The first 8 rows are patterns. Each new row is the sum of 2 different patterns, raised or lowered, with some noise. Before adding, each is slid sideways (what falls off one end comes back at the other) and multiplied by a number that may be negative. Names go in the order of the patterns.
Some rows, each with the names of its patterns after it:
[ -8.6  -9.9  10.0 -20.3 -24.9 -20.4 -19.5  -7.5  -8.8  -3.0  21.7  14.9
  -4.2  11.8   9.9   3.3  -2.7 -25.2  -1.2  12.4  35.5   0.9  -5.0 -18.2
  -9.6 -24.9   1.6   5.9  -3.0   7.7  35.3 -26.1  15.3   5.1]
Mib
[-10.4  18.5 -17.2  29.1  13.7 -17.4  32.0   7.1 -23.5  -3.5  -4.0   8.0
  33.6   6.5  26.0  24.1  11.5 -11.7   4.4 -23.7 -20.4   1.2  -9.2   1.6
  -5.9 -13.2  18.2  -5.3 -20.0  16.9 -12.7  -8.1  -7.4  23.4]
Tori
[-19.6  15.1  29.8  -0.4   5.8   4.2 -18.3 -25.7  -5.9 -27.0 -22.4  37.9
  20.2   0.6  10.6  24.3   6.6  14.4  11.4  16.0 -15.6   8.2   2.1 -30.5
  25.7  13.8  -4.6 -19.5 -55.6  -8.2   5.6  18.4   0.6   3.3]
bifi
[-16.7   0.2 -31.1 -26.5 -18.7 -12.8 -25.0  -4.0  -8.2 -16.4  20.5  -3.8
  33.1 -12.8   4.3 -29.4  39.0   1.0 -14.7  16.6   0.9 -29.1  -4.3 -33.2
   1.9   1.9   2.8   8.1 -14.1   0.3 -28.9  -8.5 -40.9  -8.0]
Gop
[  3.4 -14.8  15.9  -1.2  13.4  -0.9   1.1 -25.4  16.6  -2.7   7.1 -16.5
  -0.3  -9.3  30.0  17.5  14.5   1.3  -6.9 -18.4  25.5  17.8   5.6   7.8
  10.3  -8.5   7.0 -19.8 -45.9 -18.3  18.0   2.3  21.8  37.0]
zibe
[  9.7  25.6 -24.6   5.6 -12.8 -22.6  -2.4   2.3 -32.5  -5.0 -28.2  26.5
 -13.7  12.5 -13.3  28.4  12.2 -25.9  -6.1   7.8  12.7   4.2   1.2  -0.8
 -22.4  10.0  -7.8 -42.4  -0.5   6.2   2.2  -5.8   9.3   0.7]
futel
[ 21.5 -17.7 -16.4  30.2  21.2   7.4  -5.9  -5.4 -11.5   1.9 -19.6  -8.0
 -11.7  -3.2  14.7  -1.8   2.4  -7.7  16.6  19.0  -1.8  13.7   8.7 -22.2
 -28.8  -4.7 -10.2  -1.3 -14.0  12.5   3.8  26.8  27.1 -12.8]
pud
[ 23.6  -4.6  22.4  -4.1   6.7  26.3  18.1  13.9 -12.1  30.9   0.4  -1.3
 -27.1  16.3  36.1  25.4  -5.4   8.4 -13.0  30.1 -36.9  -4.6  10.2  -9.6
  20.0   7.3 -19.5  -3.2   3.7  -0.9   9.0  11.8 -21.3  -4.2]
mopi

New rows, each followed by the names of its patterns:
[23.9 16.1 22.7 24.6 30.9 32.2 15.1 38.1 15.2 18.5 45.5 24.8 22.8 24.6
 30.4 38.0 28.8 16.3 15.6 20.4 22.7 36.0 19.1 15.1 22.4 29.1 30.1 29.9
 38.2 30.5 24.8 22.4 11.7 13.4]
bifi pud
[-10.7  16.2  10.1  -5.2   3.1   5.6   3.0  25.4  23.1  26.8  11.0  42.0
  -4.3  34.1  12.4   8.8  15.9  14.7 -11.0  -4.9   9.6  11.5  21.8  28.4
  18.9   3.6  33.6  -1.2  25.7 -27.4  17.1  -6.2  20.8 -23.0]
Gop futel
[  1.9  -1.5  13.9  12.7  21.7  49.3  -3.3  -0.6  16.6  26.6  43.0   3.5
   4.5 -18.7  -0.6   0.4  27.6   9.6 -20.5  -1.3 -23.8   0.9  27.6  44.4
  18.0  47.4  25.7 -33.3  -9.3   0.8 -27.7   2.6 -10.2 -10.6]
Mib bifi
[-14.9   3.0 -10.7 -13.2 -26.2  -2.6  -2.7   9.8   7.2  -0.4   0.1 -14.0
 -11.6  -0.7 -14.0   5.4 -15.0 -12.3  -6.5  -3.0 -18.5  -2.4  -0.3  -1.0
   6.8  -4.6  -2.8  -6.8  -9.3  -7.7  -4.9  -7.9  -7.2 -15.8]
Mib pud
[-13.4 -19.2  -4.5 -14.3  -3.6 -22.0 -21.2 -21.4 -21.9 -21.2 -12.4  15.0
  -6.9 -11.9 -22.8 -30.5 -26.4 -16.0 -25.4 -33.7  -5.7 -38.7   3.3   8.0
 -37.2 -28.7 -19.7 -18.6 -23.1  -9.5 -28.2 -11.5   6.0   2.0]
bifi pud
[-30.2 -19.6  -6.0 -30.2  -1.6  -5.6 -27.5 -25.1  -0.6  -7.2  -4.0  16.9
 -21.5  -2.0   0.3  11.0  27.2  -7.7  -7.8 -16.8  -2.2 -15.1  -4.4 -12.2
 -29.2 -10.2   3.7   5.0   7.0  12.4  -0.9  15.6   0.4 -29.3]
bifi pud
[  4.4  -3.1   4.1 -15.2   2.7   1.0   1.4   2.7   3.3  19.4  -5.4  -6.2
 -24.2  -8.8 -12.4   5.1  -2.7 -19.1  -3.3 -10.5   4.4  14.8   8.1   6.1
  13.3  -5.7 -38.2 -17.4 -10.6 -10.5 -24.2   0.8  -9.1   6.1]
bifi pud
[-16.2 -17.4  19.7 -10.3 -12.5 -23.6  -1.8  -3.0  -5.0   2.4  -7.8  -9.7
   8.8  -8.7 -32.2 -16.2 -32.1 -15.4 -20.6  -5.9 -51.0  -4.7 -12.7 -18.9
  -4.9   0.1 -15.5  17.3 -14.4  -6.0 -32.2 -13.9 -15.0 -10.7]
Gop futel
[  3.7   5.2  -5.9  -9.1 -16.8   4.0  28.6  -1.2  25.8  -0.5 -27.0 -24.0
  13.0  15.1  19.4   3.7  18.6   1.7   7.5 -31.5 -43.4 -36.6  -3.6  -2.9
   7.3  26.1  -7.4 -26.1  19.2 -10.3  -5.8   3.9 -13.8 -33.2]
Tori zibe
[ -5.0 -20.7 -46.2 -18.2  -6.6 -24.6  -9.3 -14.5 -27.4 -18.2  13.3 -25.6
  -0.9 -21.7  -2.6  -0.4  -0.7 -22.5 -31.0  -4.7 -15.2 -13.6 -22.4 -16.9
  -3.4  -3.1 -23.1 -15.0 -18.2  -0.6 -27.7   5.2  -0.2 -29.8]
zibe mopi
[25.8 10.3 -3.9 18.5  2.4 19.4  2.1  4.7 32.0 14.2 17.7 19.5 15.2 10.1
 -2.5 -4.3 16.1 -3.5  3.4  4.1 20.2 12.4 36.4 18.6 14.1 16.5 20.0 18.0
 25.6 -5.0 11.8 20.1  5.5 23.8]
Tori zibe
[ -1.0 -23.8 -14.4  18.0   2.6   8.7  17.4 -22.0   6.9  22.6   6.1   7.3
 -27.6   0.2   8.4  23.8 -16.3 -13.8  15.1 -13.6  10.6   0.2  -3.3   2.5
   5.8   9.1  -8.1 -13.0  -3.2 -18.3   4.3  -3.4  21.2  19.2]
zibe futel
[-30.4 -34.8 -44.8 -73.0 -60.5 -55.9 -49.7 -34.0 -25.4 -65.2 -41.2 -43.0
 -27.3 -51.1 -27.5 -57.5  -2.2  -0.5 -28.1 -42.6 -38.6 -68.6 -69.4 -55.0
 -24.2 -48.1 -35.2 -44.6 -43.3 -38.8 -30.3 -53.8 -53.3 -45.4]
Gop zibe
[ 35.9  12.3  34.4  14.0  50.1  19.2   9.0 -15.3  22.9  19.4  15.1   1.8
   1.4 -17.5  29.1 -28.5  19.7  13.2 -15.2  -8.9  10.0  -9.9  15.9  15.8
  22.7  10.4   8.2 -14.1  -6.5  -3.4  21.0  11.6  -4.1  17.4]
Mib mopi
[ 16.7  -4.2  -4.6   5.4   9.0   9.2  14.7  24.6 -14.4   7.9   3.1   2.4
 -12.5  11.0   5.6   1.3  -2.9  19.7  -2.8   2.0  22.7 -23.3  -7.2 -13.8
  15.8  25.0  19.3 -22.0 -10.9   5.9 -10.7   9.9   4.6 -13.1]
bifi Gop
[ -7.5  -1.4 -15.0  21.2 -31.3 -16.6   8.6 -10.1  19.7  14.7  -4.0 -10.1
  -8.1 -22.0   3.0 -25.3 -29.7  -9.5   0.6  -7.7  16.7  19.5  -0.2  15.7
   7.5 -18.0  -5.0 -12.4  -4.5  -4.8 -14.5  -2.7  -4.4  -6.8]
Tori bifi
[-30.0 -15.0   1.2  28.0 -16.3 -24.4 -22.7   4.6  -6.1  21.5 -28.0  28.9
   0.4  -0.2   9.4  -8.4 -17.8   7.6  -3.3  -0.9   5.5   2.2 -18.0   7.8
   0.2 -20.1   0.5 -11.0  -0.2   3.7   3.3  -4.3 -16.5   9.2]
zibe mopi
[ -4.7   8.1  -7.3  -8.6 -32.5 -11.0   7.2  -6.7 -22.2  10.7  -9.7   6.9
 -25.1  -3.0  -0.8 -11.4   6.2   0.1 -26.7  -8.1  -7.2 -22.8   4.9   2.2
 -24.4 -20.7 -19.5 -15.9   4.7  -5.0  -5.6   6.4  -8.9   5.5]
bifi mopi
[ 45.3  24.1  36.3  14.6   5.1  43.4  43.4   8.3  -6.2 -12.0   7.9  23.8
  58.5  51.8  33.5  19.6  38.7  61.1  15.9  28.7   6.2 -10.9  18.3   5.7
  19.8  22.6  28.9  24.6  20.4  40.3  49.4  42.5  35.3  51.3]
bifi pud
[-13.0 -40.3 -37.1 -49.2 -30.3 -37.1 -39.9 -45.2 -46.2 -35.7 -38.8 -39.6
 -33.7 -38.0 -34.3 -33.0 -46.3 -49.8 -44.0 -37.6 -43.9 -44.4 -40.8 -41.7
 -33.5 -51.6 -31.9 -45.9 -46.6 -31.4 -46.4 -53.2 -39.7 -41.5]
bifi futel
[  9.4 -17.0 -48.2 -32.4 -37.0 -51.4 -17.0  23.0 -10.4 -14.0 -11.3   0.8
  -8.5   9.7 -49.3  -9.3  -4.8  39.7  -9.9  -7.7 -55.8 -36.2 -47.7 -10.0
  -0.4   2.5 -25.8   6.7 -41.0  -3.6 -16.1 -10.8 -26.2  17.0]
Mib zibe
[  0.2  -2.8   7.0 -19.7  12.0  -5.5  10.8  30.2   7.0  10.2  13.2  25.0
  37.5  -3.3  26.6  11.3  -5.3 -28.4  -1.0   9.6   9.4  -6.9  13.0  10.2
  32.1  33.4   4.3  24.6  -3.9   8.0  36.7  25.0  13.8   5.5]
futel pud
[-20.7 -37.3   2.4 -14.5 -16.5  44.7  51.1 -15.7  26.2  31.4   4.3   9.3
  23.2   2.8 -29.8  -4.0  -9.7 -27.6  20.3  14.5  17.4   0.4 -47.0   5.7
  17.8  23.0   2.9 -12.9 -13.4  27.7  59.4   2.9   6.1  -5.9]
Mib bifi
[ 36.9  18.8  22.0  23.8  26.5  13.7  17.4   1.9 -28.6  -0.6  17.4  17.3
  28.0  45.7   8.9  -2.9  23.0  12.1  20.7  16.2  14.7  -7.7  37.6  12.4
  34.8  -0.1  19.7   0.0  54.0  30.6  23.6  22.9  11.8  -6.4]
Gop zibe
[  3.8  54.7  16.5  -3.3  20.2  24.9   8.1  32.8  45.3  -6.9  33.8  -1.0
 -16.3 -16.1  33.1 -36.6 -15.4  13.2 -20.1  -3.5  17.2  25.8  30.2   2.6
  33.9 -20.1 -13.4  24.6  25.5  84.9  22.3  38.5  -1.4  22.0]
bifi Gop
[ -7.3  17.3  25.6  21.1   4.9  27.4  11.1   8.2   2.2  16.3   4.9  28.1
   8.3  24.3  17.5   6.9  12.2   6.2   7.0  -2.3  -2.9   7.9  13.7 -14.5
 -13.1   5.8   6.2   6.5  17.7  -1.8  20.9   1.5   2.3  12.8]
Gop futel
[ 15.0   9.8  10.1   1.6  13.6  18.0   5.7   2.2   5.0  -2.7  -0.4   3.5
 -12.3   3.0  15.7  -2.2  -0.4 -11.1  -0.2   2.3  18.8   3.1  14.1 -13.6
  10.8   7.4   6.7  -6.3  -1.9   4.4  -5.1  -4.2 -14.1  -8.5]
bifi futel
[-26.7  36.6  46.3  45.4   8.6  25.7 -22.2  12.9  46.4   9.1  24.2  15.6
 -12.8  11.9   7.7 -26.0  11.3  40.7  27.6  10.3  48.5  30.0  41.6  13.8
  55.7  45.3 -12.1  56.4  25.3 -33.0  37.9  26.4  21.2  31.9]
Tori bifi
[ -4.3 -11.6  -8.6   1.9   1.5  18.3  12.7   8.0   3.0  13.5  -2.6 -12.3
  -0.5  14.7  -1.8  13.8  18.7  -6.9   6.7  13.2  -0.7  -0.8 -19.0  -1.6
  -5.9  15.4   0.0   7.1 -12.2   7.5  10.1  14.7  13.0   9.9]
bifi zibe
[ 48.5  15.9   8.5   0.2  26.5 -23.2  10.7  -6.8  -1.2  38.6  -7.2  -1.2
   7.1  13.1 -21.8  20.8  -5.6   1.4 -29.1  11.1  15.8  -9.4  -8.0  30.2
  27.9  22.2   7.5 -39.9  23.2 -21.5 -22.3 -30.5  27.3  29.1]
Tori mopi
[-24.9  19.0  -6.3  14.4 -35.0   4.7  -9.2 -27.5  -1.2 -10.3 -20.4  -8.6
   0.3  17.9  18.0   6.2  -5.7   4.7  19.7  -4.7  -3.4  -4.6  14.7  46.3
  15.3   6.0 -22.9  13.8 -19.0   0.2 -14.6  10.1  32.3  47.3]
Mib mopi
[  8.4 -12.5   7.6 -12.8   6.6   0.1  -2.2   0.8  -8.5  -1.9   9.0  17.1
  -1.7   3.7  -1.7   2.2   8.3  -8.7 -19.8  -4.3   2.7  -2.7   9.3   1.5
  -2.3 -26.8   5.1  -9.0  11.4 -23.5  -7.0 -11.8  -6.1  -9.1]
Gop zibe
[ -7.9 -12.8  28.3 -10.7  24.4  27.9 -30.4 -10.4 -15.2  17.5   9.0  28.3
 -13.7  22.7  20.5   8.8   8.0   7.4   7.9  20.3  11.7  -9.6 -11.2   3.2
   0.2  -1.7  39.9  35.5  30.8  19.2  15.5  16.8  10.7  14.6]
Gop pud
[ 21.9  29.3  52.6  18.1  16.2  -9.6  34.0  35.8  34.2  22.1  34.2   6.8
  23.6  37.9  -5.4  16.6 -14.0  15.1  -1.6  33.6 -32.7   1.5  39.0   4.9
  11.0  39.9  26.3  42.3  15.3  14.3  16.6  -2.9  26.3  12.2]
bifi Gop
[31.6 58.8 43.8 40.5 41.5 21.4 38.7 32.7 54.2 21.6 23.0 56.6 18.8 26.1
 62.7 75.1 68.2 53.9 39.4 44.7 29.7 37.2 24.1 11.8 40.0 21.8 56.6 55.5
 22.9 32.6 38.4 57.8 56.1 35.5]
bifi pud
[ -5.1 -13.7   6.5   3.0   7.3   8.1  27.8 -15.7   1.7   2.6  -7.9  -3.7
  -4.7 -23.8 -15.9 -19.9 -16.3   5.9   7.6   0.4  18.1  10.6   3.8   0.3
   4.2 -12.4 -16.7 -12.3 -12.0  18.0  31.5 -15.9 -14.7 -16.1]
Mib pud
[ -6.3  -1.9 -30.0  -7.2 -22.1   8.1 -43.7   9.8  -2.9  14.7 -12.2 -35.5
 -37.6   0.2 -24.8   7.4 -29.3  28.7   2.2 -19.0   3.3 -32.6 -14.3  -1.4
  -4.8 -14.1  -3.4 -24.0 -25.4   7.9  -5.8 -34.3  -2.8 -28.2]
Gop mopi
[ 33.2  26.6  16.2   3.1  -0.8 -16.3  10.0  -1.7   6.1 -21.1  25.9   5.1
  30.4  14.0  -4.5  14.8  12.4   5.6  36.6  19.7   6.8  -9.8  17.9   9.1
  10.3  -3.3   7.5  -8.2   8.5   4.8 -25.4  -3.8  11.7  19.0]
zibe pud
[ -0.5   3.2 -24.5  -0.9 -52.4 -32.2 -11.2 -41.3 -11.8 -23.4 -36.1 -10.2
 -18.2 -17.2 -18.1   2.2 -21.0 -23.2   8.8 -17.2 -20.7 -43.8 -16.6  -6.5
  -6.0 -19.8 -19.1   6.9   1.4   0.1 -50.8   8.5  -6.1 -12.5]
pud mopi
[ -6.7   2.3  -9.9   5.7  -3.2 -13.3 -34.0 -15.2 -18.2  -9.2 -11.2   6.9
 -14.8  -2.5   4.3 -16.0   0.3 -12.4 -16.7  15.9  22.6   3.4 -16.2 -11.3
 -20.8 -21.1 -16.5  -5.1 -17.0  -8.5  -5.1  -9.0  -6.2   1.2]
zibe pud
[  4.6 -17.8  24.6  20.7   1.5  18.9   2.4   6.8  21.3 -10.2  18.0  15.9
  -9.0 -10.8  -3.2   0.2  -7.6  -6.4  -1.9   7.1  18.8  28.7 -19.1  12.3
 -16.2 -10.5  19.2  22.3   9.5  -4.6  13.4  -2.5  25.1 -13.1]
Gop pud
[ 27.0  46.9  25.1  50.1  14.6   9.0  -3.1  66.2  32.2  40.6  17.7  54.6
  24.2  15.3  25.3 -19.4 -14.4  38.1  20.5  49.8  83.4  29.7  26.3  54.7
  29.0  26.0  24.3   4.1 -17.4  39.5  11.9  29.5   1.5  11.9]
Tori zibe
[-30.9 -57.8 -21.1 -22.4 -29.7 -20.3 -25.0 -29.0 -28.4  -2.5 -31.7 -25.3
 -19.2  -3.1 -20.1   8.0 -38.1  -9.1 -31.9 -10.9 -23.2  24.3 -31.8 -35.1
  -7.3 -18.3 -37.2  -6.5 -35.5   5.6  25.0   4.6 -22.9 -22.4]
Gop zibe
[-24.9 -50.3 -39.9 -42.2 -30.6 -20.1 -32.0 -31.5 -44.4 -41.1 -42.4 -37.4
 -49.3 -40.0 -39.4 -54.4 -32.0 -46.8 -45.9 -28.0 -43.7 -69.1 -20.0 -53.4
 -44.9 -56.6 -24.1 -54.2 -14.0 -45.2 -11.7 -29.4 -57.7 -25.4]
Tori zibe
[28.7 38.5 19.2 56.8 39.2 44.9 43.1 32.7 24.9 49.2 42.9 46.3 68.4 57.2
 16.3 52.2 19.3 44.8 25.7 29.3 21.9 37.8 13.3 36.5 17.9 24.1 60.2 13.2
 26.7 61.9 69.9 83.6 58.2 45.3]
Mib bifi
[ -7.9  -0.1 -17.7 -15.3 -14.3 -32.6 -18.7 -48.1  -2.1 -24.1   4.9 -47.0
 -20.5   1.7 -44.4 -16.3   2.8 -13.3   1.6 -26.3 -13.6 -21.1 -30.4 -11.1
 -21.6   5.2 -13.0  23.5 -15.6  -2.5  -7.0   8.9   2.6  -4.0]
Gop futel
[ 8.6 24.4 34.0 18.1 33.2 34.0 43.8 23.0 34.6 24.6 45.0 14.2 21.3 28.9
 11.4 31.6 61.4 32.5 31.5 16.6  7.0 15.2 16.1 19.5 21.9 41.3 42.9 33.8
 48.7 32.3 31.7 24.5 38.4 30.4]
Mib Tori
[ 33.3  63.5  26.0   3.6   3.1   1.7 -14.6  18.0  10.7  -8.6  27.1  29.1
  12.0  20.2  43.1  18.4  43.3  31.2 -17.7 -18.8  22.3   4.0  -3.5  -1.2
   0.6  -0.1  16.3  35.3  14.5  13.5  36.5 -19.0  16.2  28.0]
bifi zibe
[-16.8  -9.1   5.7 -15.5 -10.6  -1.7  -3.4 -11.1  26.6  35.5   4.3  32.6
  23.6 -48.1 -39.0  -3.5 -18.0 -19.3 -17.2  -0.9  -6.0   8.7  34.3 -17.0
  16.8   9.2 -32.5  14.5  20.2  19.2  38.9   1.0 -15.0 -12.6]
bifi pud
[ 16.3  13.3  23.3  -8.6  41.0  26.9   4.1  19.6 -10.9  -0.8  15.5  23.6
  17.1  31.3   7.5  34.0  41.5  18.1  11.4  17.3  -5.7  -7.6  13.5  -3.3
   4.6  32.1  17.9  22.8  17.7  17.9  26.1  15.2  14.5  19.0]
Tori bifi
[  6.2   6.1  -6.1 -25.0  -1.5  13.8   2.5  19.6  21.6   5.6  19.5   8.2
   6.4  -6.6  12.4   2.3  -8.2  -8.0  -5.7  -1.5  -2.1  13.8  24.6   9.8
   7.4   7.0  17.5   7.0  -3.1 -17.1   2.9  21.6  21.1   7.9]
Mib mopi
[-11.5 -30.6 -21.3 -14.9   1.8 -16.1  -6.7 -22.5 -15.1 -27.1 -19.7 -36.2
 -29.5  -7.3 -31.7   4.1  -3.6 -17.6 -30.6 -15.9 -21.6   4.6  -6.9 -20.0
   4.3  -8.3 -16.7 -12.5 -33.1 -12.1 -14.3  -8.6 -21.0 -28.9]
Gop pud
[  3.3   6.7  22.4  44.7   4.5   4.8 -33.6  -0.9  26.1  34.5  20.4  29.3
   4.9  -3.3  12.4  -8.6 -29.9  29.4  -7.2   9.3  15.7  18.2  -5.0  34.6
  40.1  27.8  34.7  19.5   6.0  -0.1 -15.6 -11.9  11.8  -8.1]
Mib pud
[ 60.4  44.0  19.3  25.2  40.5  50.4  19.1  21.5  57.8  25.5  20.5  25.1
  -5.3  20.2 -13.1  42.3   7.6  50.2   5.0  16.6  29.1  -0.6  21.3  39.7
  20.9  45.0   1.3  31.7  11.6  16.8  44.2  19.2  44.3  43.8]
Gop futel
[ 10.1   0.1  27.8  25.3  20.9  21.5  37.0  24.8  -3.3  13.0   2.2   7.8
  15.6   8.6  13.6   1.2  10.7  18.7  -6.5   2.3  24.6   7.1   6.2  12.2
  24.8  10.7  32.9  -6.1  30.4  14.5  -5.4  30.4  19.2 -13.1]
Tori futel
[-41.7 -76.5 -69.3 -45.2 -54.7 -12.6 -21.5 -57.4 -24.1 -67.1 -17.9 -25.9
 -31.2 -45.6  -6.5 -45.8 -46.5 -51.5 -68.1 -39.6 -45.6 -31.3 -32.6 -40.1
 -37.2 -37.6 -33.4 -12.0 -10.9 -53.6 -27.6 -23.3   9.5 -46.7]
Mib pud
[ 21.0  -6.5  23.7  39.6  21.5  21.1  31.4  30.7  52.4  52.0  14.7  32.1
  35.5  28.2  29.0  44.7  13.6  12.4 -13.0  52.3  14.2  41.9  10.9  66.2
  45.2  32.6  47.0  29.4  58.7  23.1  22.0  55.5  29.5  46.1]
futel pud
[ 25.9  54.0   0.8  24.6 -10.9   4.3  38.1  31.1  27.5  44.6  -7.0  22.1
  19.6  42.3   3.8  20.7  12.1  44.7  41.7  55.1   7.3  -3.9  23.2  18.6
  25.4  18.8   2.9  47.8  58.1  36.2  30.0  51.5  10.4   1.3]
zibe pud
[ 11.2 -11.9  -8.9  25.7  -3.7 -12.1   9.9   6.9  -4.5   5.3   8.0  28.6
 -11.4  -4.8 -26.9 -22.4  19.6  22.0   3.3   4.0 -40.2 -12.1   3.4   4.7
 -28.2  20.4 -25.2   5.3  26.2   4.7  -4.9  18.7   5.5  -3.7]
Mib bifi
[-10.9 -15.9  12.0 -15.4   1.2  -3.1  20.9  -3.5  14.4   2.9  19.6  25.6
  17.8 -15.3   3.3  -4.6  -6.6  -7.4 -27.3 -11.3 -39.6  -5.1  -5.1  12.0
 -40.0   6.4  -7.4 -27.6  -6.7  25.2  21.9  23.0 -12.0 -19.0]
bifi Gop
[-23.8  16.7   7.1 -14.3  -2.0   5.8 -18.9  17.4 -26.2 -21.9  20.8   4.7
   6.6   3.7  37.0   7.8  37.7   9.6  20.4 -16.4  27.1  19.1 -10.4  24.1
  26.9  -5.4 -11.8 -31.3 -25.9   2.4 -18.9   7.3  -5.7   5.1]
bifi Gop
[ -1.1  29.6  -3.1  27.3  18.6  -2.9 -18.5  -0.6 -30.0 -21.5  -1.4 -24.4
  -6.3  -2.5 -20.7  19.5 -13.7 -22.5  20.4 -12.7  -9.1 -17.9  27.4 -16.0
  10.8 -34.0  28.7  21.4 -11.9  21.8   4.2 -33.9   2.3 -24.5]
Tori mopi
[-36.9  -9.7   5.4   5.7 -22.8  18.3 -22.1   8.3  23.4   7.5  -2.2  15.3
   4.4  -1.8   8.8 -13.9  -8.5  26.8  -0.2 -11.0   9.0   9.1  -3.2   7.2
   7.9  26.1  -8.7  -2.1 -20.4 -19.9  19.7  20.3   3.9   4.0]
Mib bifi
[ -8.8  -2.2  -9.6 -10.7   0.7   0.9 -11.0 -13.7   6.2 -16.0  -7.6 -19.5
  -1.6  -2.3   2.1 -19.4  -3.3 -24.9  -2.6 -20.1 -23.6  -9.8  -6.7  -1.7
  -6.8 -21.8 -24.8 -12.0 -20.0 -15.2 -10.0 -16.9 -14.2   5.4]
Tori mopi
[  0.7 -29.9   4.6   5.8  16.4 -14.1   5.5 -15.1  56.3   6.0 -19.1 -16.7
   3.3 -12.6  19.1 -12.0  28.6   4.6   0.6  13.9 -13.4 -30.7   8.3 -17.1
 -31.6   7.9   0.2  -4.7   0.0   7.9   9.4  14.0  -7.4  10.8]
Mib Gop
